All groups share one centre, and each spreads out both ways along 13 directions, with some noise.
(in the rows, 128 means zero)
Some rows, each with its group after it:
[158 163 134 125 153 127 110 117 131 135 117 108 144 124 153 100 111 129
 126] : K_2
[136 134 120 146  97 135 104 153 121 105  78 146 109 162 195  75 107 142
 157] : K_2
[127 175 114 107 147 149 119 117 116 129 123 103 121 124 117 142 160 122
 140] : K_839
[115 147 143 122 172 106 108 142 125  89  95  96 119 169 147 163 147 126
  83] : K_754
[164 154 117 120 108 153 160 123 149  96 166 129 116 132 120 106  98 128
 112] : K_754
[154 141 126 116 125 163 145 122 107 106 152 110 101 116 107 150 166 135
 161] : K_754
[137 101 162 155 115 162  68  96 146 101 129 123 109 111 145 108  97 144
 141] : K_839
[101 148 188 178 122 130  92 119  96  91 140 104  81 112 162 173 129 109
 151] : K_839
[123 115 174 141  83 122 149 162 120 131 153 137 129 101 140 127 127 184
 170] : K_839
[150 149 162 187 207 172  89  96 104 112 119 111 109 119 116 181  50 105
  98] : K_2
[143 155 106 111 125 201 134 130 143 110 134 101 115 117  67 144 130 127
 176] : K_659
[156 144  92 142 178 142  90 101 135 132  89 122 108 141 128 156  94 140
 128] : K_261
[145 137 136 170 138 154 117  81 171 152 129 125 159  73 102 146 135  99
 132] : K_754
[159 108 122 129  91 149 112  86 164 128 133 166 151 125 125 122  99 163
 186] : K_261
[105 114 129 166 105 170 105 103 147 114 111 144 156 124 172  92 101 112
 104] : K_261
[167 157 149 125 108 142 127 172 145 132 130 162 125 105 125 108 106 151
 144] : K_754
[167 166 135 166 137 154  99 109 143 136 111 134 129  90 143 138 106 114
 168] : K_659
[149 166 135 155 141  84  90 127 129 159 116 120  86 130 150 153 121 116
  96] : K_2
[131 138 156 128 122 145  73  77 183 120 116 145 155 129 141 131 142 173
 119] : K_659
[137 150 182 150 107 131 119 116 171  97 140  92 158  98 136 126 131 109
 149] : K_2
[142 129 107  89 127 107 150 140 111 169 126 127 172 126 161  91 160 159
 122] : K_839
[123 229 172 151 137 123  86 134 133 169 115 142 105 144 111 158 129 140
  98] : K_261
[ 95 147 127 148  80 172 159 120 110 135 187 113 115  80 124  88 107  93
 162] : K_754
[124 189  75  92 125 174 127 118 128 150 156 108 126  94 114 116 138 110
 143] : K_659
[144 154 154 150 122 161 117 112  95 120 132 110 127 129 148 138 110 121
 164] : K_839
[130 158 140 174 155 136  85  71 138 130 122 132 135  84 147 147 136  42
  98] : K_839
[112 167 178 153 124 114 113  93 115 148 157 108 144 110 145 133 106 134
 158] : K_659
[137 145 185 136 122 122  77 114 109 112 146  89 102 109 154 146 177 124
 123] : K_261
[133 216 121 138 140 118 147 114 106 159 154 161 116 108 146 107 138  79
  91] : K_659
[108 146 116 150 183 102 162 137 123 169 114 120 175  97 125 146  93 129
 135] : K_261
[142 150 151  96 107 123 126 157 130 155 136 101 134 107  95 142 184 150
 177] : K_2
[111  88 143 133 127 123  91 121  85 142 129 110 106 141 148 138 124 160
 128] : K_659
[116 127 117 105 140 158 152 136 110 140 128 139 161 125 120  98 114 145
 140] : K_2
[135 106 132 156 178 175 117  82 129  64 146 133  77  98 142 155 115 142
  75] : K_2
[158 168 134 118 127 155 125  98 112 136 144 135 154 107 133 144 155 115
 152] : K_754
[100 177 138 139 139 127 124 113 141 129 107 156 163 129 143 148 154 108
 109] : K_659
[120 152 125 159 136 154 107  90 157 108 134 123 118 103 125 140 118  69
  99] : K_839
[116 118 145 134 127  93 155 106 101 165 167 109 156 103 153 104 123 141
 128] : K_754
[100 123 130 146 113 141 129 146 159 135 134 138 125 109 107 154  98 163
 144] : K_659
[129  87 159 147 142 166  64  78 122  96  94 107 171 129 166 149 159  99
 118] : K_2
[104 142 168 159 141  75 159 150 107 113 172  94 100 104 144 156 121  95
 103] : K_261
[ 80 161 171 140  94 145 118 139 108 132 144 120 132 129 155 100 130 134
 119] : K_261
[ 91  99 179 101 114 136 138 148 110 138 134  99 168 131  93 146 149 181
 200] : K_659
[125 157 125  91  98 100 142  97 125 175 183 108 161  85 157  71 158 130
 142] : K_2
[156 144 151 149 115 133 109 118  91 134 152 114  97  79 157 136 162  94
 147] : K_2
[133 134 122 138 131 145 145 167 115 126 122 150 104 124 103 140 122 117
 126] : K_839
[139 102 136  99 178 144 102  90  99 100 122 112 133 101 166 141 213 146
 117] : K_2
[145 145 142 124 133 144  94  94 126 112 158  79  93 118 134 127 131 126
 117] : K_659
[142 147 139 101 104 146  94 156  76 130 137 134 102 126 158 120 149 121
 138] : K_754
[156 156  94 120 148 170 104 103 124 135 107 139 115 140 118 127 138 108
 109] : K_659
[143 102 124 114 150 142  88 142  86 164 123 141  92 129 102 106  90 148
 134] : K_839
[120 166 118 165  97 133 154  91 126 184 176 149 145  79 124 138 112  90
 124] : K_839
[154 154 119 103 139 166  89 128 102 125 132 117  66 137  96 176 152 148
 137] : K_754
[ 80 199 140 141 172 133 146 161 153 167 112 110 148 122  73 161  81 183
 145] : K_261
[109 154 178 116  99 155 139 144 142 109 134 152 153 109 109 140 186 165
 179] : K_659
[106 128 131 160 120 134 106 117 148 111 136 140 101  99 141 135 128 100
  93] : K_839
[116 125 162 160 102 158 145 147 118 128 149 134 133  66 128 130 171  75
 104] : K_261
[115 164 141 145 141 111 107 116 101 121 124 119 109 146 166 142 115 108
 116] : K_261
[ 85 122 111 100  83 135 113 120 150  96 127 135  89 136 141 139 193 189
 157] : K_2
[ 55 152 146 182 112 131 119  74 115 142 150 147 152 101 155 159 123  60
 117] : K_839
[ 88  90 180 144 137 111  85 123 140 118  96  98 153 116 149 150 162 166
 145] : K_754
[146 112 126 135 120 157 121 100 125 162 151 124 140  96 103 134 125 113
 135] : K_659
[139 193 153 135 125  93 121 119 142 113 151  81 109 111 183 126 144 156
 129] : K_839
[115 167 127 133 112 143 120 124  94 146 121 176 154 132 155 145 133 104
 144] : K_754
[123 176 157 102 123 130 105 130  93 153 164  81 119  97 140  99 130 136
 171] : K_754
[ 81 157 146 101 124 150  96 126  97  82 132  73  96 153 148 125 149 157
 164] : K_839
[134 135 173 155  91 110 149 112 124 135 172 103 152 104 164 140 136 145
 134] : K_839
[161 106 153 146 122 193 103 137  84 180 127 130 153 103  88 132  83 110
 173] : K_2
[137 133 128  62 180 111 118 119 160 136 135  59 169 150  82 125 144 151
  75] : K_2
[ 87 127 131 130  84 143 142 125 121 139 148 164 130 131 105 148 112 154
 184] : K_261
[142 133 142 103 171  83 106 119  70 213 127 109 148 106 138 148 173 158
 142] : K_754
[115 135 159 110 126 122 131 168 124 131 131 115 154 104 127 124 159 135
 145] : K_754
[147 169 149 161 133 129 145 158 133 116 113 155 110 113 120 165 130 124
 171] : K_261
[129 121 128 150 139 146  86  89  94 157 153  90  85  87 122 157 154  86
 115] : K_754
[160 118 101 137 113 169  90 101 114  95 112 134  90 148 175  91 118 105
 119] : K_261
[140 128 106 139 125 166  77  90 142 108 137  93  94  98 148 141 128 108
 115] : K_659
[122 133 128 159 132 176 111 111 118  89 107 142 117 120 150 146 134 102
 136] : K_2
[129 126  83 150 132 156 111  75  96 101 117 140 100 144 160 148 115  69
 140] : K_261
[107 152  89 105 136 136 131 194 121 121  87 174 107 105 156 146 193 141
 119] : K_659
[150 146 130 138 171 130  88 111 107 162 108 126 115 111 123 175 154 119
 121] : K_261

New rows, each followed by its group:
[ 85 129 141 152 102 157 140 103 157 133 159  97 143  93 111  94  95 144
 166] : K_754
[137 116 155 151 161 174  91 141 130 110  99 153 122 106  85 116  87  78
 143] : K_839
[101 128 181 153 139 133  97 123 131 121 135 134 136  97 124 103  81 102
 140] : K_839
[114 148 148 120 141 170 147 106 159  95 160 114 139 100  93 135 118 158
 142] : K_2
[153 117 117 125 146 109 138 109 100 179 111 183 167 144 151 148 132 171
 132] : K_754
[ 88 184 147 147 102 161 117  83 155 117 159 128 129 120 127 131 113 122
 131] : K_659
[150 157 148 137 156 138 149 160  89 125 117 123 141 142 120 118  89  96
 144] : K_839
[105  84 126  92 116 174  49 106 144 118  97 113 151 148 126 128 157 155
 123] : K_754
[121 137 114 153 139 131 120  94 120 127 145 155  86 103 155 142 136 131
 104] : K_2
[ 90 166 121 118 148 200 111 121 124 158 120  76 161 102 109 100  91 195
 202] : K_261
[181 116 119 104 113 152  77 109  88 152 119 150  99 123 137 134 181 134
 160] : K_261
[155 153 133 142 167 111 141 137 155 147 120 115 123 114  99 142 110 154
 120] : K_754
[109 131 151 130  99 108 154 152 103 112 174 117  98 124 142 116 128 104
  99] : K_261
[110 147 159 137 116 142 145 126 100 123 136 139 149 118 138 130 159 100
 148] : K_659
[111  97  92  91 100 168  93  82 108 157 131 126 146 131 143 124 171 155
 139] : K_839
[178 114 112 154 136 147 138 119  93 172 145 130 105 131  91 186 111 104
  88] : K_839
[137 163 133 176 134 147 131 125 127 107 134 146  87 101 136 157 118  93
 120] : K_2
[109 192 103 113 105  98 110 134 159 186 104 122 136 163 101 141 127 136
 140] : K_2
[161  78 100 123  96 130 141 126 108 122 128 178 123 131 149 114 148  95
 125] : K_261
[117  97 142 157 133 162  95 106 137  93 130  65  43 119 104 159 127 189
 168] : K_754
[177  72 131 111 107 164 162 181  77 136 126 134 142 146 114 100 114 153
 149] : K_839
[199 137 119 121 120 105 106  95 101 156 162  72  93 130 189 127 149 175
 101] : K_839
[131 164 146 123 122 155 151 128 150  89 125  95 162 139 120 153 145 130
 146] : K_839
[113 112 122 124 167 119 131 123 100 178 145  93 155  89 125 131 121 140
 125] : K_261
[156 117 155 117 141 140 141 132 118 147 159 106 165 103  90 122 115 104
 124] : K_839
[135  94 120 141 129 137 125 141  96  92 111 134  92 126 156 149 129 143
 175] : K_261
[113 161 151  95 117 103 134 128 169 156 142  87 189 131 104 114 131 144
 135] : K_2
[117 103 129 140  97 153  70  72 137 141 144 122 121 140 149 104 107 132
  80] : K_261
[148 155 100  73 153 123  96 147 117 175 130 117  89 109 114  90 141 185
 142] : K_839
[131  90 114 170 126 142 165 113 135 139 130 161 122 114 109 156 126 138
 126] : K_754
[132 137 161 129 124  81 115 132 106 162 181 100  78 112 119 150 112 168
 125] : K_261
[114 197 168 128  79 142  96 109 148 123 130 157 132 166 132 125 137 123
 116] : K_261
[102 141 139 144 146 129  59  78 173 122 119 124 118 107 138 140 130 132
 106] : K_839
[143 117 143 161 112 169  94 120 111 152 133 123 112 106 100 162 115  92
 140] : K_2
[185 120 113 158 100 148 142 112  92 147 132 131 128 138 170 143 120 127
 119] : K_839
[109 112 109 141 143 119 154  87 142 103 148 109 158 118 127 161 103  92
 148] : K_261
[129 146 122 104 128 208 121 107 129  88 127 108 159 133 115  70 113  94
 164] : K_839
[ 70 116 116 146 118 189 127  98  87 121 127  96 112 108 123 133 159 107
 191] : K_754
[123 106 125 113 134 132 126 155  98 156 125 147 110 125 121 129 137 177
 136] : K_2
[ 78 145 116 127 116 160 132 126 138 101 117 135 127 136 112 163 162 129
 147] : K_2
[121 153 156 159 108 155 177 149 144  98 147 119 170  77 160  76  99 113
 171] : K_261
[138 145 156 142 118 129  96 144 100 149 121 150  94 122 134 150 164 127
 111] : K_261
[119 128 152 137 102 164 103 131 143 160 148 135 120 101 102 116 115 176
 132] : K_261
[ 86 167 147 140 104 184 105 132 149  94 139  79 139  90 135  81 121  60
 143] : K_754
[153 105 143 150 119 137 100 127 101 165 131 141  98 116 123 173 136 165
 143] : K_839
[ 83 183 140 149 153 122 135 112 121 121 127  69 145 121 148 114 122  85
 134] : K_754
[104 136 129 120  82 172 140 165 102 168 147 153 117 113 110  82 126 155
 130] : K_261
[120  94 156 144 121 161 108 141  93 138 139 118 114 126 119 132  86 142
 138] : K_2
[162 163 122 139 136 146 118 142 133 115 113 120  97 152 138 101  67 158
 137] : K_839
[ 95 191 114 123  78 132 122 149 130 160 109 137 122 143 109 152 155 129
 191] : K_2
[101 137 136 128 123 135 102  99 162 178 154 151 150  78  99  97  95 148
 141] : K_839
[108 162 164 151 130 118 110 120 124 112 111 132 147 133 166 148 135 114
 138] : K_261
[108 165 133 127 122 163  50  60 104  91 144  79  92 111 199 136 164 107
 133] : K_659
[ 66 121 130 125 130 143 100 106  52 163 142  86 116 108 141 141 170 100
 156] : K_754
[ 73 185 187 161 109 119 145 139 152 163 179 109 147  90 104 129  96 139
 109] : K_261
[119 136 126 141 176 126 129 107 134 144 148  66 150  84 120 133 105 115
 101] : K_261
[142 144 110 102 120 181 143 128 153 105 139 101 125 131  92 126 143 130
 133] : K_839
[137 140 117 149 151 158 122 123 128 117 112 106 142 110 159  96  93 123
 138] : K_261
[ 93 105 174 104 134 119 141 180  79 101 132  71 110 156 106 155 152 167
 167] : K_659
[135  78 158 117 113  73 113 124 130 145 172  91 118  97 142 132 180 124
  73] : K_2
[140 113 121 167 182 111 120 110 129 120 110 116  70 145 102 211 137 137
  76] : K_754
[125 165 148 136 145 124 141 102  57 173 152 113 134 131 113 138 132  82
 142] : K_659
[123 155 151 169 139 155  88 133 149 134 117 168  82  85  89 149  97 131
 161] : K_839
[142 116 149 153 176  78 122  90 111 133 147  89 100 123 136 187 151 134
  90] : K_754
[126 152  89 100 141 149 111  81 140  85 108 112 132 187 137 129 102 128
 154] : K_261
[106 174 158 135 174 117  80 141 140 124  74 109 158 133 134 163 154 104
 118] : K_754
[ 97 171 148 137 120 126 121 140 153 119 137 127 101  89 126 142 153 150
 148] : K_839
[143 143 139 130 181 104 126 150  63 175 136  95 117  77 140 144 157 119
 137] : K_261
[ 97 103 204 157 104 150 160 174 112  76 110  88 171 125 125 142 112 152
 252] : K_659
[151 157 143 126 134 162 136 102 112 158 143 133 147 109  74 147 149 106
 153] : K_659
[125 100 153  94 114 143  75  97 128 137 137 125 141 135 118 165 155 189
 141] : K_754
[135 123  97 141 139 151 137 131 118 111 129 110 105 127 149  91  88 118
 110] : K_261
